All groups share one centre, and each spreads out both ways along 14 directions, with some noise.
(in the rows, 128 means zero)
Some rows, each with its group after it:
137; 160; 111; 157; 145; 119; 99; 113; 144; 117; 130; 104; 140; 103; 122; 134; 133 -> Z_229
156; 85; 125; 154; 148; 133; 169; 95; 81; 141; 146; 128; 150; 117; 141; 122; 116 -> Z_817
115; 140; 151; 143; 151; 108; 112; 138; 150; 128; 104; 111; 108; 125; 132; 145; 126 -> Z_134
126; 157; 98; 109; 145; 143; 132; 111; 133; 146; 170; 148; 94; 156; 133; 103; 123 -> Z_817
144; 123; 111; 141; 148; 96; 128; 130; 127; 114; 124; 139; 113; 108; 141; 137; 123 -> Z_195
130; 134; 85; 140; 140; 113; 149; 151; 116; 143; 109; 120; 131; 104; 116; 115; 137 -> Z_195
105; 121; 128; 152; 141; 153; 118; 146; 129; 97; 102; 113; 118; 141; 180; 138; 99 -> Z_195
189; 156; 83; 153; 138; 134; 145; 141; 139; 105; 118; 140; 127; 141; 143; 105; 176 -> Z_195
92; 80; 124; 120; 112; 85; 67; 104; 110; 88; 92; 120; 121; 123; 112; 127; 137 -> Z_134
128; 140; 121; 145; 111; 122; 149; 104; 113; 135; 141; 123; 132; 131; 109; 127; 131 -> Z_853
157; 112; 109; 142; 120; 110; 124; 106; 112; 149; 137; 126; 136; 125; 115; 118; 126 -> Z_134
112; 121; 103; 116; 128; 113; 130; 113; 86; 150; 113; 159; 101; 92; 126; 82; 101 -> Z_817
144; 70; 116; 112; 123; 167; 125; 94; 99; 128; 165; 135; 137; 128; 144; 147; 147 -> Z_134
134; 110; 123; 90; 149; 124; 170; 174; 152; 159; 147; 144; 145; 62; 137; 154; 150 -> Z_853
187; 110; 78; 142; 104; 155; 151; 130; 131; 91; 156; 152; 149; 126; 171; 114; 118 -> Z_134
122; 144; 101; 110; 164; 137; 126; 142; 113; 119; 163; 102; 135; 158; 159; 120; 152 -> Z_195
167; 137; 122; 106; 160; 138; 136; 146; 112; 129; 149; 118; 125; 111; 127; 109; 143 -> Z_134
139; 149; 115; 124; 165; 103; 129; 112; 91; 118; 139; 150; 135; 145; 105; 123; 133 -> Z_134
110; 127; 118; 109; 175; 125; 126; 133; 108; 125; 145; 142; 142; 149; 104; 191; 145 -> Z_853
105; 139; 131; 108; 145; 145; 137; 153; 113; 106; 111; 133; 130; 148; 122; 142; 147 -> Z_229
133; 131; 110; 132; 77; 107; 141; 146; 138; 163; 133; 113; 111; 84; 151; 152; 168 -> Z_853
131; 169; 108; 134; 127; 139; 141; 139; 145; 78; 162; 105; 140; 144; 137; 130; 128 -> Z_195
132; 117; 131; 109; 181; 136; 125; 167; 136; 96; 117; 119; 175; 119; 139; 143; 168 -> Z_853
128; 113; 124; 151; 143; 110; 127; 122; 103; 150; 104; 132; 114; 133; 137; 135; 117 -> Z_134
95; 174; 90; 134; 105; 145; 133; 78; 106; 124; 135; 125; 156; 131; 106; 33; 151 -> Z_195
144; 115; 84; 112; 135; 139; 139; 143; 77; 122; 117; 192; 128; 141; 143; 134; 130 -> Z_853
154; 76; 98; 112; 101; 159; 120; 182; 122; 177; 117; 121; 141; 141; 166; 160; 149 -> Z_195
159; 137; 113; 108; 143; 98; 101; 154; 102; 138; 139; 133; 153; 119; 112; 158; 143 -> Z_817
126; 140; 106; 144; 99; 129; 124; 132; 172; 119; 137; 132; 131; 132; 142; 146; 128 -> Z_195
101; 95; 101; 124; 163; 112; 130; 141; 128; 156; 110; 145; 127; 167; 117; 160; 154 -> Z_817
109; 116; 103; 133; 162; 186; 136; 151; 96; 156; 125; 79; 114; 67; 183; 144; 133 -> Z_229
143; 125; 125; 117; 131; 98; 108; 148; 143; 57; 109; 128; 137; 119; 116; 116; 140 -> Z_229
92; 129; 99; 114; 45; 135; 125; 127; 155; 95; 178; 98; 177; 153; 167; 140; 168 -> Z_853
156; 145; 132; 102; 136; 119; 131; 153; 117; 102; 143; 133; 122; 118; 88; 153; 112 -> Z_229
108; 142; 135; 131; 142; 125; 128; 140; 142; 120; 118; 127; 116; 112; 111; 168; 118 -> Z_134
124; 110; 84; 135; 126; 122; 117; 158; 150; 157; 118; 132; 146; 177; 138; 155; 151 -> Z_229
156; 152; 122; 183; 120; 107; 113; 132; 175; 154; 106; 68; 102; 129; 100; 114; 102 -> Z_134
177; 65; 161; 127; 107; 106; 95; 117; 147; 94; 111; 170; 104; 158; 164; 113; 96 -> Z_229
196; 121; 83; 170; 159; 91; 123; 125; 165; 168; 125; 111; 128; 108; 84; 90; 98 -> Z_817
120; 152; 151; 113; 136; 127; 136; 102; 148; 129; 175; 127; 118; 126; 111; 135; 122 -> Z_134
81; 145; 104; 103; 113; 125; 120; 140; 130; 126; 144; 150; 142; 139; 125; 167; 143 -> Z_853
164; 135; 136; 139; 154; 146; 129; 157; 131; 160; 134; 121; 162; 143; 178; 123; 127 -> Z_817
125; 131; 112; 137; 140; 140; 119; 121; 142; 126; 132; 138; 138; 145; 124; 147; 125 -> Z_134
38; 148; 123; 124; 165; 109; 117; 113; 81; 116; 111; 129; 124; 119; 125; 141; 129 -> Z_195
130; 115; 104; 125; 128; 90; 125; 126; 98; 125; 135; 142; 136; 121; 148; 138; 150 -> Z_195
146; 72; 140; 126; 139; 104; 130; 146; 94; 163; 115; 113; 147; 76; 155; 120; 117 -> Z_817
106; 124; 149; 115; 143; 120; 95; 84; 117; 149; 133; 118; 117; 125; 122; 105; 167 -> Z_817
105; 141; 116; 131; 145; 106; 119; 119; 103; 137; 138; 122; 77; 165; 168; 126; 125 -> Z_134
152; 80; 138; 152; 132; 129; 132; 108; 134; 106; 118; 120; 94; 117; 158; 95; 83 -> Z_134
89; 121; 157; 112; 133; 90; 117; 123; 129; 130; 136; 142; 140; 147; 161; 120; 118 -> Z_853
143; 146; 87; 149; 126; 127; 121; 110; 122; 127; 157; 110; 160; 93; 153; 135; 155 -> Z_229
105; 140; 96; 109; 159; 132; 111; 130; 125; 129; 143; 126; 127; 121; 108; 152; 140 -> Z_853
128; 104; 100; 94; 127; 140; 106; 162; 143; 121; 129; 152; 105; 109; 130; 182; 127 -> Z_195
123; 119; 61; 146; 135; 128; 108; 129; 118; 173; 146; 128; 127; 138; 155; 162; 129 -> Z_229
132; 117; 153; 131; 116; 106; 138; 135; 145; 203; 116; 143; 132; 117; 142; 148; 161 -> Z_195
92; 117; 155; 150; 159; 100; 105; 113; 149; 104; 91; 127; 144; 119; 158; 113; 133 -> Z_817
120; 168; 118; 113; 139; 148; 124; 120; 83; 148; 146; 148; 156; 122; 152; 117; 157 -> Z_229
133; 140; 130; 104; 117; 148; 155; 161; 102; 124; 127; 147; 129; 121; 163; 141; 162 -> Z_134
116; 146; 114; 141; 141; 114; 101; 104; 147; 137; 151; 114; 116; 153; 123; 133; 118 -> Z_853
132; 131; 122; 117; 123; 111; 102; 142; 153; 142; 137; 151; 101; 152; 148; 178; 146 -> Z_229
128; 123; 115; 90; 166; 137; 125; 147; 89; 107; 147; 128; 132; 113; 150; 109; 124 -> Z_229
111; 139; 114; 183; 145; 150; 191; 85; 121; 115; 127; 133; 132; 139; 100; 130; 109 -> Z_817
109; 155; 147; 139; 133; 118; 122; 126; 145; 144; 133; 100; 140; 115; 121; 129; 110 -> Z_817
143; 87; 142; 108; 174; 120; 126; 124; 74; 145; 136; 142; 128; 118; 140; 166; 154 -> Z_817
72; 102; 135; 107; 171; 113; 138; 138; 112; 136; 128; 128; 141; 112; 129; 152; 119 -> Z_853
123; 111; 97; 87; 113; 94; 105; 139; 141; 128; 129; 109; 129; 98; 116; 85; 181 -> Z_817
101; 124; 115; 117; 146; 155; 115; 114; 142; 174; 158; 109; 112; 157; 189; 96; 154 -> Z_195
124; 141; 133; 165; 105; 120; 128; 95; 118; 94; 143; 98; 117; 161; 126; 161; 132 -> Z_853
83; 121; 158; 94; 116; 110; 124; 146; 149; 103; 124; 129; 164; 87; 161; 87; 118 -> Z_853
124; 127; 137; 106; 132; 139; 92; 97; 68; 112; 151; 137; 117; 121; 148; 157; 149 -> Z_817
131; 135; 126; 178; 127; 147; 105; 73; 140; 101; 124; 117; 144; 141; 149; 127; 142 -> Z_229
91; 109; 114; 102; 180; 75; 119; 123; 112; 138; 141; 139; 133; 97; 160; 103; 139 -> Z_229
119; 196; 84; 144; 108; 165; 119; 123; 92; 154; 128; 134; 155; 120; 134; 129; 151 -> Z_229
132; 117; 87; 127; 111; 78; 136; 112; 121; 133; 166; 141; 132; 106; 103; 154; 116 -> Z_853
124; 133; 140; 117; 113; 121; 111; 114; 131; 113; 156; 154; 126; 141; 168; 138; 121 -> Z_817
146; 112; 95; 127; 175; 137; 122; 85; 69; 157; 182; 101; 111; 168; 118; 109; 115 -> Z_195
151; 109; 129; 134; 109; 147; 148; 115; 109; 175; 145; 160; 158; 156; 182; 128; 162 -> Z_134
107; 138; 141; 104; 104; 135; 162; 147; 121; 95; 171; 101; 137; 99; 149; 164; 128 -> Z_195
91; 110; 148; 115; 135; 105; 122; 142; 114; 126; 104; 132; 137; 101; 136; 132; 120 -> Z_853
127; 118; 142; 122; 116; 137; 140; 124; 121; 119; 124; 138; 131; 131; 141; 127; 152 -> Z_229

New rows. What belongs after each?
85; 113; 121; 166; 142; 152; 152; 123; 131; 109; 114; 80; 159; 124; 160; 123; 132 -> Z_817
93; 104; 130; 108; 114; 129; 65; 142; 167; 142; 88; 139; 163; 146; 122; 129; 149 -> Z_134
133; 81; 149; 111; 120; 104; 152; 144; 138; 105; 118; 153; 131; 144; 126; 142; 140 -> Z_229
135; 132; 124; 144; 142; 110; 143; 104; 121; 125; 148; 142; 144; 164; 134; 111; 119 -> Z_853
133; 117; 139; 118; 164; 113; 134; 149; 131; 153; 136; 135; 134; 116; 146; 135; 108 -> Z_229
144; 136; 90; 154; 95; 162; 121; 112; 130; 103; 147; 93; 162; 173; 126; 128; 158 -> Z_853
126; 151; 79; 123; 105; 148; 148; 146; 94; 111; 146; 150; 139; 83; 182; 129; 119 -> Z_229
125; 110; 141; 109; 139; 145; 111; 134; 104; 124; 120; 110; 107; 106; 166; 123; 150 -> Z_853
141; 159; 90; 154; 111; 166; 96; 142; 120; 122; 92; 127; 156; 162; 129; 107; 130 -> Z_229
122; 118; 114; 114; 161; 81; 107; 154; 141; 172; 119; 113; 133; 110; 122; 117; 140 -> Z_229
112; 134; 100; 107; 89; 110; 142; 150; 134; 188; 138; 166; 104; 161; 123; 157; 136 -> Z_229
167; 128; 137; 138; 150; 128; 146; 114; 135; 129; 155; 120; 136; 90; 114; 137; 126 -> Z_134
99; 176; 131; 143; 169; 125; 104; 148; 153; 208; 107; 86; 107; 155; 111; 125; 138 -> Z_134
122; 141; 146; 149; 92; 111; 109; 86; 147; 145; 113; 164; 132; 156; 144; 113; 160 -> Z_229
145; 134; 134; 135; 136; 118; 186; 121; 94; 98; 129; 142; 177; 136; 138; 86; 154 -> Z_853
151; 141; 135; 102; 171; 108; 123; 175; 129; 149; 154; 129; 150; 141; 128; 180; 142 -> Z_817
158; 124; 121; 132; 174; 126; 105; 135; 118; 108; 132; 100; 124; 134; 146; 129; 147 -> Z_195
126; 109; 130; 124; 152; 131; 138; 136; 89; 109; 94; 152; 131; 112; 125; 131; 128 -> Z_134
58; 142; 115; 147; 170; 97; 132; 119; 93; 122; 106; 119; 92; 90; 107; 178; 107 -> Z_134
167; 126; 93; 125; 105; 95; 131; 141; 121; 138; 148; 108; 137; 92; 70; 170; 146 -> Z_229
70; 117; 126; 122; 119; 131; 138; 111; 110; 121; 154; 86; 82; 96; 162; 140; 124 -> Z_853
102; 135; 97; 110; 127; 108; 141; 147; 115; 112; 124; 126; 110; 103; 99; 126; 117 -> Z_229
118; 175; 29; 146; 129; 120; 130; 115; 105; 127; 146; 149; 99; 154; 130; 131; 155 -> Z_853
120; 138; 128; 131; 164; 132; 152; 107; 121; 144; 162; 137; 135; 110; 152; 124; 129 -> Z_134
110; 134; 67; 138; 182; 109; 169; 138; 106; 127; 133; 147; 109; 111; 130; 147; 130 -> Z_853
122; 124; 120; 123; 134; 123; 124; 106; 121; 115; 135; 121; 120; 154; 97; 117; 136 -> Z_229
135; 108; 135; 138; 126; 164; 125; 170; 157; 111; 93; 150; 140; 141; 192; 165; 145 -> Z_134
137; 165; 139; 99; 180; 161; 137; 190; 135; 102; 105; 166; 138; 144; 130; 155; 144 -> Z_134
128; 120; 166; 119; 178; 110; 136; 115; 130; 138; 146; 162; 138; 113; 151; 161; 132 -> Z_134
171; 168; 154; 110; 177; 116; 125; 112; 114; 163; 148; 185; 78; 150; 130; 135; 139 -> Z_853
131; 127; 158; 123; 137; 106; 122; 125; 119; 139; 109; 115; 121; 121; 127; 93; 145 -> Z_134
99; 106; 98; 130; 123; 118; 140; 140; 84; 166; 116; 137; 136; 136; 141; 140; 118 -> Z_195
102; 153; 137; 129; 136; 122; 136; 138; 126; 71; 93; 134; 117; 123; 86; 136; 111 -> Z_229
120; 125; 99; 107; 108; 149; 99; 168; 162; 127; 121; 120; 147; 123; 139; 133; 137 -> Z_195
107; 187; 111; 128; 85; 141; 126; 104; 91; 135; 121; 141; 119; 112; 99; 130; 165 -> Z_229
100; 134; 137; 125; 145; 134; 115; 115; 129; 170; 128; 136; 112; 137; 163; 128; 152 -> Z_229
106; 167; 144; 126; 142; 126; 158; 126; 113; 111; 146; 168; 135; 94; 159; 160; 119 -> Z_229
138; 166; 137; 128; 80; 120; 121; 124; 150; 155; 93; 155; 122; 112; 69; 123; 162 -> Z_817
110; 123; 89; 153; 108; 130; 121; 113; 123; 163; 126; 116; 138; 163; 134; 116; 126 -> Z_853
97; 140; 151; 132; 131; 147; 109; 97; 106; 93; 127; 128; 128; 132; 121; 133; 101 -> Z_195
122; 151; 116; 79; 112; 67; 142; 174; 152; 123; 162; 112; 114; 51; 104; 105; 100 -> Z_817
141; 105; 111; 109; 120; 138; 92; 150; 122; 125; 102; 126; 142; 107; 149; 147; 194 -> Z_195
137; 115; 99; 167; 152; 112; 187; 153; 166; 168; 112; 140; 147; 159; 91; 152; 111 -> Z_817
44; 200; 125; 120; 138; 84; 104; 190; 165; 124; 68; 168; 118; 146; 142; 155; 116 -> Z_134
142; 94; 112; 132; 107; 136; 111; 97; 69; 135; 138; 149; 137; 162; 144; 145; 131 -> Z_195
128; 110; 111; 110; 145; 115; 121; 149; 73; 104; 119; 165; 134; 140; 145; 154; 114 -> Z_195
124; 115; 104; 91; 154; 145; 134; 94; 112; 145; 204; 121; 125; 114; 107; 119; 123 -> Z_853
105; 142; 141; 115; 127; 101; 91; 92; 151; 81; 149; 137; 122; 136; 141; 126; 154 -> Z_817
93; 151; 93; 135; 111; 140; 135; 140; 166; 156; 133; 146; 151; 107; 136; 131; 107 -> Z_134
115; 151; 109; 125; 140; 135; 114; 127; 128; 105; 132; 124; 109; 125; 138; 134; 136 -> Z_853
144; 95; 82; 139; 140; 143; 118; 93; 104; 162; 177; 71; 110; 104; 144; 121; 142 -> Z_134
86; 150; 92; 120; 141; 112; 174; 141; 130; 120; 138; 154; 109; 95; 161; 110; 118 -> Z_853
131; 116; 98; 158; 110; 133; 144; 128; 130; 159; 123; 132; 137; 151; 124; 149; 123 -> Z_853
142; 167; 142; 120; 129; 120; 125; 128; 124; 141; 143; 163; 141; 131; 135; 130; 121 -> Z_229
113; 153; 112; 166; 156; 100; 106; 124; 165; 169; 120; 113; 157; 102; 153; 117; 133 -> Z_229
118; 160; 148; 108; 139; 104; 124; 125; 139; 142; 156; 146; 141; 134; 134; 149; 157 -> Z_134
88; 170; 114; 123; 152; 107; 131; 114; 135; 126; 172; 156; 121; 145; 159; 165; 129 -> Z_134
110; 124; 75; 142; 136; 152; 98; 115; 124; 146; 126; 110; 164; 165; 103; 111; 128 -> Z_853
130; 120; 104; 122; 137; 144; 178; 172; 117; 145; 113; 132; 128; 110; 126; 143; 139 -> Z_817
136; 168; 119; 118; 92; 82; 141; 150; 140; 105; 154; 120; 90; 100; 162; 118; 124 -> Z_134
99; 113; 130; 127; 184; 91; 144; 145; 107; 103; 102; 125; 159; 106; 156; 88; 136 -> Z_853
151; 161; 120; 166; 127; 142; 138; 149; 163; 132; 109; 109; 99; 160; 124; 121; 96 -> Z_134
129; 140; 89; 91; 100; 130; 109; 127; 131; 127; 173; 127; 108; 142; 128; 125; 148 -> Z_817
96; 136; 141; 138; 125; 131; 181; 93; 93; 160; 137; 148; 148; 111; 116; 123; 132 -> Z_229
78; 159; 123; 93; 152; 97; 148; 145; 140; 81; 143; 140; 142; 129; 133; 141; 179 -> Z_229
80; 168; 105; 122; 128; 123; 142; 111; 151; 162; 153; 115; 110; 162; 100; 109; 144 -> Z_229
71; 165; 86; 103; 163; 139; 145; 115; 103; 135; 165; 152; 110; 148; 129; 125; 136 -> Z_853
127; 109; 136; 103; 136; 139; 116; 151; 123; 133; 109; 110; 95; 107; 149; 76; 111 -> Z_229
95; 95; 86; 155; 129; 147; 109; 118; 95; 198; 87; 126; 138; 145; 158; 134; 162 -> Z_229
118; 142; 127; 117; 111; 88; 135; 136; 98; 149; 123; 168; 103; 129; 151; 159; 155 -> Z_853
136; 109; 123; 91; 198; 139; 132; 91; 81; 160; 178; 167; 152; 136; 136; 106; 141 -> Z_134
177; 40; 157; 112; 138; 146; 118; 133; 157; 142; 134; 81; 139; 168; 149; 113; 181 -> Z_229
104; 146; 107; 101; 120; 140; 115; 128; 104; 127; 131; 145; 74; 110; 107; 162; 127 -> Z_817
107; 90; 100; 116; 157; 138; 115; 152; 97; 171; 102; 131; 135; 94; 157; 128; 137 -> Z_134
121; 143; 138; 134; 166; 143; 91; 142; 148; 121; 102; 90; 98; 131; 105; 151; 132 -> Z_229
128; 92; 143; 106; 127; 99; 102; 122; 113; 137; 136; 137; 150; 128; 140; 123; 124 -> Z_853
